The rows are grouped in 4 different ways at once. Each group adds its own fixed numbers to the row, and there is some noise. The rows also spread widely along 10 directions, which tell nothing about the answers.
Known rows, each followed by its group in each grouping:
[ 23.7 -12.1  16.0 -16.2 -26.5  -2.5   5.7  14.6 -19.3  -8.7 -12.6  25.8
  26.7   1.7  14.7   2.6   7.7  29.4  -4.3 -11.9 -10.9   2.7  -1.1  18.7
  29.4  15.6   1.0   5.7  36.2  30.7] -> W geb firom (1)
[ -0.4  -5.4  18.8  -8.4 -28.4  23.5 -18.6 -15.6   6.6  -4.1   2.0  -7.9
   0.6   2.7  -3.0   3.4  15.0  18.1  -2.1   7.1  14.7   0.8   2.8   0.2
  12.5  -3.8   2.6   4.9 -23.1  11.7] -> L fofu dek (2)
[-21.2 -24.3  12.5 -15.2 -27.7  18.9 -18.9 -32.8  14.2  -8.0   5.7 -17.8
   1.0 -11.4 -11.6   5.5  19.3   6.7   9.2  27.9  21.8  19.4   2.3   2.5
   4.4   7.0  -7.8 -16.6 -33.1  25.3] -> M Nezer lefen (2)
[ -3.5   2.4   0.2 -15.1 -12.9   8.5 -12.1  27.6  -4.3  -2.4 -20.6  10.4
  -7.3   1.7 -10.0  11.9  26.5  12.4  -9.9   4.4 -14.2  -4.8   8.5   7.6
 -12.7   1.9   6.4  14.3  -0.7  -8.4] -> N geb firom (0)
[-13.1   4.9  17.4   1.4  -0.5  -8.2 -25.7  -1.1  -6.4  23.8  -1.5 -46.1
 -20.7  19.1  17.7  22.4  17.5   9.6  -4.0   6.2  12.2  21.9  -6.9  -3.9
   0.1 -32.6  17.7  20.9 -57.9  -6.9] -> L fofu lefen (0)
[ -6.8  -4.1   2.5  24.5 -13.8 -10.4  31.7  42.1 -19.0 -43.4  13.0  -4.5
  43.0 -25.7   5.0 -19.1   3.2 -16.1   1.4 -31.5  -6.6 -28.8  13.0  36.9
  -4.5 -14.8  14.1  29.3  11.8   4.7] -> Q Nezer dek (1)
[  9.2 -15.2  26.7 -25.5 -20.2  17.1 -12.2 -30.6 -19.3  15.7  13.0  -2.1
  25.0  17.5  -2.6   7.9   9.5  13.7   6.0  12.2   3.2  13.4 -16.2   5.0
  44.5   7.6  -5.6   1.7 -10.5  22.0] -> M geb dek (2)
[-33.1 -34.4  17.8   7.6  -0.3  26.2  32.5 -27.3  10.8  10.6   3.4 -30.3
 -21.2 -26.5  16.8 -26.8 -11.6  -7.6  -2.8 -30.3  23.5   8.6  18.9 -13.3
  -2.2   9.5 -20.0  -0.1  -3.3  11.4] -> Z fofu lefen (2)
[-10.9 -27.8  -9.2 -31.7   5.8  14.6  20.4  -1.5   4.3   9.0 -28.3  19.0
 -19.8   1.6  -2.9   4.2  36.4  15.4 -12.5  -2.3  -3.1  14.6   4.9  -0.4
  -3.6  20.0 -43.3  -7.3  12.4  -0.5] -> W Nezer dek (0)
[ -3.8  -4.7   1.9 -22.8 -12.5  54.3   8.3 -41.1   9.5  34.6   1.0   6.2
 -10.1  29.0 -33.5 -16.8  16.9  18.3   9.5  16.3 -19.7  22.6  -9.0 -10.1
  15.3  12.1 -32.0  -5.5 -35.8 -34.3] -> Q geb lefen (1)
[ 17.4  21.5 -13.9  -5.8  -2.0 -17.6  37.6   9.9 -26.0 -14.0 -38.8   6.9
   9.3  32.2 -25.5   1.2  35.6 -11.3 -23.2  19.1 -22.5 -10.7 -29.1 -22.4
   4.7 -16.4  -6.3   2.0 -20.1   4.6] -> N Nezer dek (2)
[ -9.5 -20.2  24.0  -4.5 -27.3  41.5   5.7 -41.6  -4.7   7.0  32.1   3.7
  34.5  13.1  -4.7  -8.6  17.8  22.2  15.3  -2.4   0.6  22.5 -11.8  10.4
  21.1   4.8 -20.7  -1.8 -32.3  -0.6] -> Z fofu lefen (1)
[ 12.7   2.3   6.3  14.3 -20.8   2.3  10.8  18.6  15.2  -2.1 -58.6 -20.6
 -39.7 -11.5  34.0  -9.6   5.6  34.1 -36.7 -22.5   5.9 -20.5  30.6 -32.6
 -14.1  -6.4  38.0  29.4   0.4   5.4] -> W fofu lefen (2)
[  6.9  18.0  10.0  18.1 -14.6  -4.8  -7.6  23.0 -27.1 -12.8  22.4 -28.1
  30.7  -3.7  -3.9  -5.2 -13.5 -16.3   1.3  -4.5  -2.6 -22.4  14.4  32.2
   9.2 -22.3  31.6  27.9 -17.4  -8.9] -> L fofu lefen (2)
[  2.7 -14.8 -31.4   7.3  11.7 -34.0  -2.2   8.4   0.7  11.9   4.9  -8.5
   2.6  -7.5  13.9  15.3 -11.6 -28.3  17.1 -13.9  34.3  47.9 -29.2  14.5
  25.5   3.2 -19.7 -39.8  -6.4  32.5] -> L Nezer lefen (2)
[-25.5  -8.5  15.6 -15.8  -3.0 -23.3  15.3   7.4 -22.7 -18.2 -32.8 -19.5
 -14.3  10.8  -0.3  13.8  38.9   4.6 -24.0  16.2   4.8  -0.9  -2.8 -13.7
 -17.2 -20.9  -7.8   5.7 -22.9  27.3] -> Z fofu dek (0)
[ -9.7 -18.4  -1.3  13.3 -46.2  -4.4 -38.1 -11.1  33.9 -16.0  -2.3 -21.6
  -1.8 -25.0   6.8   6.0  -3.8  15.1  10.7   2.4  42.5  22.9  -1.4   1.3
   3.4   8.1  25.5 -29.6 -21.5  51.4] -> M fofu lefen (1)
[-27.8  -8.4   4.5  20.7  11.6 -21.9  19.6  -1.7   0.8  14.7  -9.5 -54.3
 -24.2  -2.8  27.2   0.0   5.9 -20.0  -4.0 -20.4  26.1  19.1  -4.4  -2.6
  -0.2 -23.5   1.1   9.4 -35.3   9.2] -> W fofu lefen (1)
[ -4.4   4.3 -14.0 -28.0  -6.8  31.4   9.5   1.2  -0.2   1.1 -26.7   4.6
 -14.3  21.4 -44.4 -11.9  25.0   9.8 -13.4  26.6 -35.0 -10.5  15.6   4.9
 -18.1   2.7 -17.1   7.3 -13.9 -39.6] -> Q fofu lefen (1)
[-15.3 -46.2  51.7 -44.4   5.4  -4.5  -1.1  21.3 -55.5 -10.7  22.1 -18.6
  24.9 -16.6  27.0   8.9   1.2  13.1 -10.4 -20.6  -9.5 -18.6  32.4  56.4
  13.9   6.4 -11.7  48.4  55.9  24.4] -> L fofu dek (0)
[  0.3 -16.3 -34.8   3.1  16.8  -0.7   1.8  14.5  22.7  26.6 -25.4   0.4
 -22.0  -3.9  20.2  13.0  17.1  -7.1  -4.9 -23.5  19.4  35.5 -11.0  -4.8
   1.4   5.6 -10.1  -7.0 -16.1 -13.9] -> M Nezer lefen (2)
[  7.3 -20.6 -12.0  10.7  15.9   0.3  -7.0  21.5 -14.3  35.6  17.0  -6.2
  20.8 -11.4  42.6  15.6 -12.3 -12.2   8.0 -47.8  15.3  26.5  -4.1  30.0
  29.1  -1.3   9.2  27.2   4.9 -12.4] -> Z Nezer lefen (2)
[-32.5 -13.9   7.6 -33.7  10.3   3.3  16.6 -42.9 -15.8  12.4  -1.3 -28.4
 -16.3  25.2 -40.3  -1.9  21.2 -18.4   3.4  43.0  -4.8  25.3 -15.5  -7.9
  -1.9   3.0 -44.3 -36.5 -38.2   6.8] -> M fofu lefen (0)
[-33.0 -10.9   4.1  -4.6  21.4 -21.0  30.8 -12.1 -18.4   2.1  12.1 -28.5
   0.6  -0.2 -15.2  -5.0   0.5 -56.0  12.9   4.5  14.9  21.7 -17.4  10.6
  11.8  -6.7 -32.7 -28.7 -16.8  19.3] -> M geb firom (2)
[ 40.9  19.9 -24.0  -5.4 -13.1 -46.3 -15.4  39.9 -34.6 -22.9  -9.0  23.9
  40.9  19.0 -12.7  24.1  -6.6 -13.0   2.0  11.2  -7.2   8.2 -27.5  34.5
  30.4  -5.0  12.5 -25.5  19.7  30.2] -> L fofu firom (2)
[-15.2  -8.6  -7.8 -23.5  13.1 -22.1  31.2   1.3 -21.0  16.3 -42.5 -14.5
 -34.5  10.1 -10.3  -2.6   6.0  -8.9 -20.1  11.3  -6.7  15.1  -0.9 -26.1
  -8.1   4.3 -22.0 -21.4  -0.6  25.7] -> Z geb lefen (0)
[  1.5 -37.6  -0.6 -28.7  -2.9 -45.0  -9.9  39.6 -25.5 -26.5 -15.5   9.9
  17.3  -8.0  34.1  35.9  33.4  20.7  -9.3  -1.6  11.6  29.2  -9.4  37.1
  10.2   1.2 -18.5   2.2  23.3  52.9] -> L Nezer lefen (1)
[-10.8  -7.3 -57.6  -7.3  20.3 -22.8 -31.7  22.9  29.5  25.6 -30.6   0.1
 -34.6   1.6   6.2  45.5  34.3 -27.6   2.2   3.6  41.4  47.2 -23.4  12.6
   3.1  -6.3 -19.6 -22.5 -31.1  -5.7] -> W Nezer dek (2)
[  2.5  14.4 -14.9  12.0   1.5   5.1  34.3   6.8 -15.6  -0.7  -0.1 -16.1
  19.6   4.4 -37.0 -31.9 -15.7 -35.3  -3.1  -5.0 -23.8 -17.8   9.5  12.1
  -0.5   0.4   5.3  -4.4  -3.7 -19.1] -> M fofu lefen (1)

New rows, each followed by its group in each grouping:
[ 19.6   5.5 -24.0   2.9   4.9 -15.8 -21.8  33.0  -4.4  23.4 -26.8  -9.5
  -2.4  17.8  17.5  21.6  10.2   4.4 -14.1 -13.5  -1.9  16.4 -10.4   9.8
   8.8 -11.8  28.5  18.7 -15.9 -15.7] -> M fofu lefen (1)
[ -7.0  -3.3 -23.1  -1.8  32.2  33.5  32.7 -38.0   9.3  53.2   9.2  -3.7
  -7.8  29.7 -23.9 -14.7   5.2 -39.4  10.9 -16.5   2.8  32.3 -29.7  -9.5
  23.9   7.7 -45.7 -22.1 -33.8 -46.0] -> M fofu dek (2)
[ 16.2  -1.4   3.8  -8.2  -0.5 -49.6  46.3   4.7 -64.0 -26.5   3.5  25.3
  60.6  33.2   4.8  13.4  34.1  -3.2  -1.2  11.7 -11.1  30.3 -58.8   8.8
  38.7 -12.3 -37.8 -28.3 -13.8  43.9] -> Z geb lefen (2)
[-27.5 -26.4 -18.5 -24.4   0.6  22.5 -35.6  22.3  19.7   7.2   2.2  -7.3
 -24.4 -28.0  -5.2  15.5  10.8  -4.2   9.3   1.7  15.3   9.7  32.2  39.7
 -14.3  10.2 -12.1  10.7  -1.8 -27.0] -> Q geb lefen (2)
[ 13.3  20.3  14.2  19.9   6.4   1.8  22.4 -14.7 -22.4  38.0  -9.8 -45.3
  -6.3  28.4  15.0 -10.7 -10.2  -9.2 -13.4 -17.8 -10.7  -2.1 -19.2 -28.8
  22.9 -25.4  25.9  32.2 -35.7 -15.9] -> N fofu lefen (2)
[ 35.4 -14.7  -7.4 -52.0  -6.0  12.2   3.7  12.4 -27.6  12.7 -41.6  32.6
   6.8  30.6  -7.0   9.0  24.1  41.2 -28.3   7.1 -43.3   0.4  -5.4   6.7
  17.1  21.5 -14.6  16.2  40.1  -2.4] -> N fofu lefen (1)
[-15.5 -20.1   0.7  -8.8 -25.3 -18.7   3.7 -15.6   4.5 -15.0 -21.3 -21.0
 -22.0 -14.2  -8.1  -5.1  -2.5   5.9  -2.3  13.7  19.5  13.8  -8.3 -20.9
  -6.2  15.7  -7.9 -42.8   4.6  62.5] -> N fofu lefen (0)
[ 12.8 -22.2  19.9 -34.1 -26.5   8.4 -18.1 -24.3 -16.0  11.2  -9.6  -5.6
   5.3  22.8   5.7   8.8   3.0  39.1  -0.3  14.2  -7.7  19.3 -12.3   2.0
  31.1   9.2  -2.7   2.6   2.7  26.8] -> Q fofu lefen (1)
[  7.8  10.9  10.4  18.0 -39.7  -5.1  11.9  35.2   5.7 -54.2 -36.3   9.7
   7.9  -8.6  11.1  -1.9  31.2  30.1 -17.5   0.6  -5.9 -23.6   9.8 -10.3
 -20.0 -20.2  30.2  22.8 -16.0  11.2] -> Q Nezer firom (2)
[ 21.8  -9.3 -13.3  -1.7 -28.0  12.7 -22.9  10.5  -1.2   4.3  20.2  34.1
  43.3   4.7   4.1  16.0  23.7  25.7  17.1 -12.4   2.2  31.5 -29.6  28.5
  28.8  12.3  -7.0  -5.8  -9.1   2.5] -> N geb lefen (1)
[  2.0   4.9   3.9  20.7 -14.9  22.6   5.8   8.1   6.2 -11.2  16.0  13.6
  27.4   8.0  10.3   4.2  30.3   9.8  13.7 -15.5  -1.5  13.3 -16.0  13.5
   7.3 -17.7   0.1  18.8 -42.4 -33.1] -> Q Nezer firom (2)
[ -9.8  -7.0  27.4 -25.4 -56.8  48.5 -38.4 -31.0  16.0  -1.9   1.4  -3.6
  -9.1   0.5 -24.6  -0.6  18.5  53.4   7.6  39.5  -5.3   1.0  19.2  -8.3
  -3.1  10.5   8.0   1.0 -34.4   1.9] -> Q geb lefen (0)
[ 10.8   9.8  -9.5  -1.4  27.5 -22.9  33.0 -11.7 -33.4  40.8 -11.0   0.8
   8.4  45.6   3.0  11.3   3.3 -23.6   2.8  -7.5 -11.0  44.4 -51.5 -18.4
  33.1 -11.5 -21.1 -20.1 -24.7   4.3] -> Z Nezer firom (0)
[  7.4  -4.6 -26.0  -4.7  12.8 -21.9  13.1  -0.3  -4.4  29.0 -27.5 -11.5
 -13.8  14.6   6.3   8.4   2.4 -12.7  -3.3  -4.3   4.8  33.4 -21.4  -3.6
  21.5   2.0 -13.9 -15.9  -7.4  14.0] -> W Nezer lefen (1)
[  9.2  10.0  -7.5 -24.5 -12.4  31.7   3.4 -17.1  -1.7  -0.9  -5.6  24.2
   7.2  38.2 -38.6   1.8  44.1  19.1  -6.0  35.1 -20.8  14.6 -14.7   0.1
   3.6  -1.2 -34.1 -14.5 -42.5 -31.0] -> L fofu lefen (2)
[ -3.4  14.6   5.2  -4.4  -2.0   5.2  33.0   6.5 -21.8 -10.9  -9.0   4.6
  12.6  19.2 -15.1  -4.3  42.0  -6.4 -12.0   9.5 -14.3 -11.3  -6.0   4.5
   5.0 -16.3 -19.0  14.2 -28.0 -18.3] -> W geb dek (2)
[ 21.3  14.8  25.9 -11.0 -13.1  49.6  82.2 -21.0 -28.5   0.1 -43.2  19.4
   7.9  46.5 -26.9 -47.4  29.5  39.6 -43.4   0.9 -67.3 -31.4   9.1 -45.8
  -5.5  -1.8 -14.5  28.9 -13.3 -33.8] -> Z fofu lefen (1)
[-10.8  -0.6  -1.6 -10.1 -20.8  28.8 -12.6  11.3   5.3   3.1 -12.8  10.9
  -5.7  -5.7 -21.3   1.9  20.5  11.1  -7.8   4.1  -3.0  -8.5  21.5   3.1
 -13.6   3.8   4.0   8.0 -12.9 -11.7] -> Z geb dek (0)
[ 14.5  -0.6  11.4  -5.8 -29.0  71.5  20.0 -15.1  -0.9  16.5  -7.1  16.4
   5.4  -2.6 -28.1 -42.7 -18.0  32.5 -13.3 -14.3 -38.4 -32.2  43.2 -13.1
  -6.6  26.6  11.4  17.6  17.2 -33.5] -> Z fofu lefen (0)
[ 18.3 -13.6  41.1 -38.7 -45.2  29.1  -2.6 -22.1 -27.9 -18.2 -13.7  -1.3
  19.4  10.3  -8.7  -8.1   7.6  50.1 -13.4  32.3 -31.8 -24.0  20.5  -2.9
  18.7   8.6  13.2  29.5  10.8  20.7] -> Q Nezer lefen (2)
[-45.3 -27.9 -21.9  14.0   1.1 -16.4 -47.1  17.2  53.3   9.0  -9.3 -30.7
 -54.5 -30.9  33.3  33.2   7.7  -9.7  20.2 -23.4  63.8  50.9  -4.3   8.4
 -21.3  -7.7   1.1 -23.4 -31.9  12.5] -> Q fofu firom (0)
[ 14.5  -1.0  -6.8  -2.2  22.7 -23.3 -17.2  28.4 -28.4  41.0 -14.1 -32.6
  -2.5  13.4  39.0  29.9   0.9 -12.2 -11.0 -21.9   1.2  13.9 -13.7  12.3
  25.2 -22.2  27.2  47.4  -9.0 -12.3] -> N Nezer lefen (2)
[ -4.2 -13.4 -20.7 -13.3 -26.0  33.6   0.3  14.5  28.6 -24.5 -19.8  26.8
  -9.9 -31.0 -30.2 -16.1  -2.4   3.5   1.5   1.8  -4.4 -14.8  34.6  13.4
 -17.7  27.9  -7.3 -14.4  30.0  -4.6] -> Q Nezer firom (2)
[  2.5 -16.2   3.5   5.3 -42.9  47.8 -25.6 -10.2  33.5   6.3   4.0   5.8
   6.1 -21.8  -1.6  -6.8   6.9  24.1   6.5 -20.2  14.7  -1.6  12.1   3.6
   8.4  15.6  18.0  17.0  -5.0   3.8] -> N Nezer dek (1)
[-14.9  20.3 -22.8  23.4  26.1  17.6  22.4  11.9  17.7  26.1 -10.9 -21.6
 -29.7  13.4  -7.6 -11.2   3.3 -36.8   0.5 -25.2  -2.2   5.7  -2.3  -4.7
 -13.0 -23.9  -3.7  14.9 -42.3 -65.0] -> Q fofu firom (2)
[ -4.4   1.0 -25.9  11.3   4.6 -12.1  43.1  61.1 -13.2 -39.2 -15.2  33.1
  16.8  -9.2  -2.2  -8.5  41.7   5.6  -9.7 -21.0 -22.6  -7.6   2.7  20.9
 -30.2  -4.8 -23.2   4.2  -0.7 -29.1] -> Q geb lefen (0)
[  5.8 -13.2   0.3  -4.3  23.0  -5.1  14.7  -0.4 -17.5  46.7 -15.1  -4.3
  -7.7  25.6  42.1  19.2  20.1   9.1  -8.7 -27.9   8.0  43.3 -28.9 -13.7
  28.8 -10.3 -18.2  15.8 -25.2  -9.3] -> Z geb lefen (2)
[ 22.1  -3.4  28.2 -18.4 -22.7  30.3   5.2   9.3 -32.2   4.2  -5.8  -6.5
  25.8   6.7   3.9 -16.6  -8.9  32.6 -12.6  -7.6 -43.4 -30.4  29.4  16.8
  15.8   0.9  28.9  59.9  19.7 -16.4] -> Q Nezer lefen (1)
[ -7.0   5.0 -19.1  23.3 -30.5  -1.6   2.8  -1.1  26.0 -19.2 -10.7  -2.5
   1.5 -12.9 -18.3  -7.7  13.7   1.0   6.5   9.7  15.0  14.8  -7.4 -17.9
 -15.5   3.0  10.2 -38.7 -38.8  19.0] -> M Nezer lefen (0)
[ 10.5  18.3 -15.9  33.2   9.4 -40.8  30.9  38.8 -33.5  -9.8   0.7 -10.2
  31.2  11.9  17.6   1.5   5.5 -16.6   4.4 -23.2 -11.4   8.4 -29.2  10.0
   7.1 -28.0  14.0   8.7 -25.6  -8.5] -> Q Nezer lefen (0)
[-30.9  10.5   8.1   9.9  -5.7  -3.8  19.0 -12.7   1.5   2.4 -13.3 -50.3
 -19.6   5.4 -24.9 -15.6  12.0 -26.1  -6.6  20.0   4.7   0.5   3.2 -17.4
 -12.7 -20.3   7.3  -2.7 -55.7   3.6] -> M geb lefen (1)
[-23.0 -19.8 -14.9  33.5  -8.4 -29.6  23.6  22.0   9.4 -32.0  10.7  -9.3
  18.3 -35.2  24.5  -2.6  16.5 -18.4  14.4 -28.7  36.9  23.3  -9.7  25.8
  -2.7  -5.3 -12.0 -18.2 -12.5  33.1] -> W Nezer lefen (1)
[ -4.9 -33.3  36.1 -41.9 -24.7  11.4   3.1 -18.4 -33.0 -15.6  13.1  25.2
  35.9   3.0  -0.8  10.1  20.7  21.2   5.5  13.7  -3.6  15.1  -5.2  23.2
  29.6  16.9 -32.6  -6.9  21.1  40.3] -> Z geb firom (2)
[  5.5  12.9 -28.2   6.1  19.8 -30.4  54.0   7.2 -20.3   7.9 -28.7  -7.0
   0.6  19.0 -18.5 -12.7   2.6 -40.8  -8.9  -6.2  -8.3   8.2 -24.4  -6.9
  15.4  -5.5 -21.2 -19.7  -0.6  13.3] -> W Nezer dek (1)
[-10.3 -46.6  24.3 -28.6   6.5  13.1   5.5 -28.4  -6.0  30.2   0.3  -9.9
  -9.3   1.0  34.6   7.3  13.8  21.3   0.1 -17.3  16.3  40.4 -11.5  -3.0
  31.3  18.1 -32.1   1.5   2.5  20.4] -> M geb lefen (2)
[-11.0  -8.6  16.4 -12.0  -8.2  -5.1  -7.5 -41.2   3.2  23.1  -8.6 -27.1
 -17.6  18.2  12.1  18.0  11.1  -3.6   8.8  17.9  26.4  40.7 -26.3 -16.7
  30.7  -8.0 -11.5 -16.7 -36.6  34.5] -> W Nezer firom (2)
[ -9.5  13.1   1.9  -5.5 -17.3  14.2   8.1  16.3  -8.5 -28.9   7.2   9.7
  19.0  -2.0 -43.9  -8.3  17.1  -9.8   4.4  20.7 -20.0 -13.9  17.0  22.7
 -18.7  -3.4  -6.6  -3.5 -14.3 -11.5] -> L Nezer firom (0)
[-20.2  -2.0 -22.1  -9.2  26.8 -15.7  13.9  17.4  -7.7   5.3 -23.9 -21.6
 -15.7   9.3  -9.6  14.1  34.3 -31.4 -12.4  15.1   0.1  15.3  -3.9   5.7
 -15.0 -17.4 -15.8   5.3 -36.1 -20.9] -> M Nezer lefen (2)
[-27.9   2.0 -16.3 -15.8  -0.2   2.8  -8.8  12.3  18.1   2.1 -18.2 -11.0
 -34.7  -3.7 -38.4   1.6  13.5 -25.6   0.9  20.6   8.6  12.8  13.7   9.9
 -18.7  -1.8 -19.0 -21.2 -18.6   0.6] -> L geb firom (1)
[ -9.3   3.0  -4.6 -20.2  26.3 -18.7  27.6  17.0 -35.3  12.3 -27.3 -32.6
 -14.5   8.5 -16.4  -6.3  -1.0 -36.2 -21.2  11.7 -20.5 -13.1  12.4   2.6
  -1.1  -8.4  -3.6  13.0   2.0  -7.3] -> M geb lefen (2)
[-25.2  17.6 -38.9  -7.9  17.6  19.0 -14.7  25.6  13.5  12.1  -7.2  -8.6
 -29.3  12.0 -49.8   9.0  33.0 -25.0  -2.9  23.8 -11.0   5.4  16.6  21.6
 -40.9 -13.5 -17.7  -1.9 -51.1 -67.5] -> L fofu lefen (0)
[-31.0  -5.1   2.9  34.5  -1.5  18.2  37.4  -0.7  22.9  -2.9  -2.9 -39.0
 -26.9 -32.0  10.6 -32.5  -2.7 -19.3  -5.0 -33.9  20.5 -13.0  28.5  -8.0
 -21.9  -7.7   1.0  10.9 -21.2 -16.3] -> W fofu lefen (2)
[ -5.8 -18.4  14.4 -18.2  64.9 -63.9  44.5   4.0 -80.4  42.2  19.1 -56.3
  16.6  33.0  33.2  10.1 -25.4 -55.8   1.3 -27.6  -6.2  35.2 -39.0  33.3
  51.4 -21.4 -32.8  12.6  13.2  22.9] -> L fofu lefen (1)
[-21.1   5.7  17.4  24.7 -32.4  34.2  27.7 -14.6   5.8 -24.8  11.9  -4.6
  22.1   3.5 -15.0 -21.8  37.9  14.0  -0.9  -0.5  -1.9  -4.6   2.1  -4.7
 -17.6 -18.5  -2.9  11.3 -60.3 -17.1] -> Z fofu lefen (1)
[  0.8  -8.7  22.7 -26.0 -27.4  28.7  -7.7 -31.3 -25.0  10.6  28.4  -1.3
  35.9  16.6 -25.9  -3.1  13.4  12.0  14.6  21.6 -15.4  11.1 -15.0  19.6
  32.9   9.7 -15.7   2.0 -15.8   8.8] -> N geb lefen (1)
[-32.9  -6.2  12.8 -26.3 -23.2  45.5  13.4 -25.6  16.3 -20.1   2.7   0.9
  -7.3   0.6 -61.8 -20.4  29.3  -6.7   5.1  38.0 -12.4  -3.4  23.5   8.9
 -21.0   6.9 -36.0 -14.7 -25.7  -6.6] -> L Nezer firom (1)
[-39.8   3.5  -2.0   5.8 -19.0  14.1 -52.1  14.1  26.0   4.6 -11.5 -40.3
 -37.5 -12.2  -3.2  25.3  28.7   5.4  -7.3  18.0  26.2   4.0  29.6   2.8
 -41.4 -27.4  32.6  23.4 -66.7 -23.0] -> Z fofu lefen (0)
[  8.5   4.7 -36.4 -12.7  14.3 -18.8  12.2  17.3   9.3  26.4 -64.8   1.3
 -50.1  14.1   3.4  11.5  22.4   0.0 -24.5   5.5   3.5  21.4  -7.6 -27.1
  -2.7   2.7 -13.8 -15.4 -10.2  -2.3] -> W geb lefen (2)
[-17.0   2.9 -13.6   8.4  20.8 -24.6  16.8  31.3 -16.3 -11.3  -9.0 -18.6
  -1.8  12.8  14.1  14.5  35.8 -17.0  -6.8  -5.6   1.1  10.4 -15.1  17.0
 -11.6 -34.6 -10.2  19.9 -41.1 -29.3] -> Q fofu lefen (2)
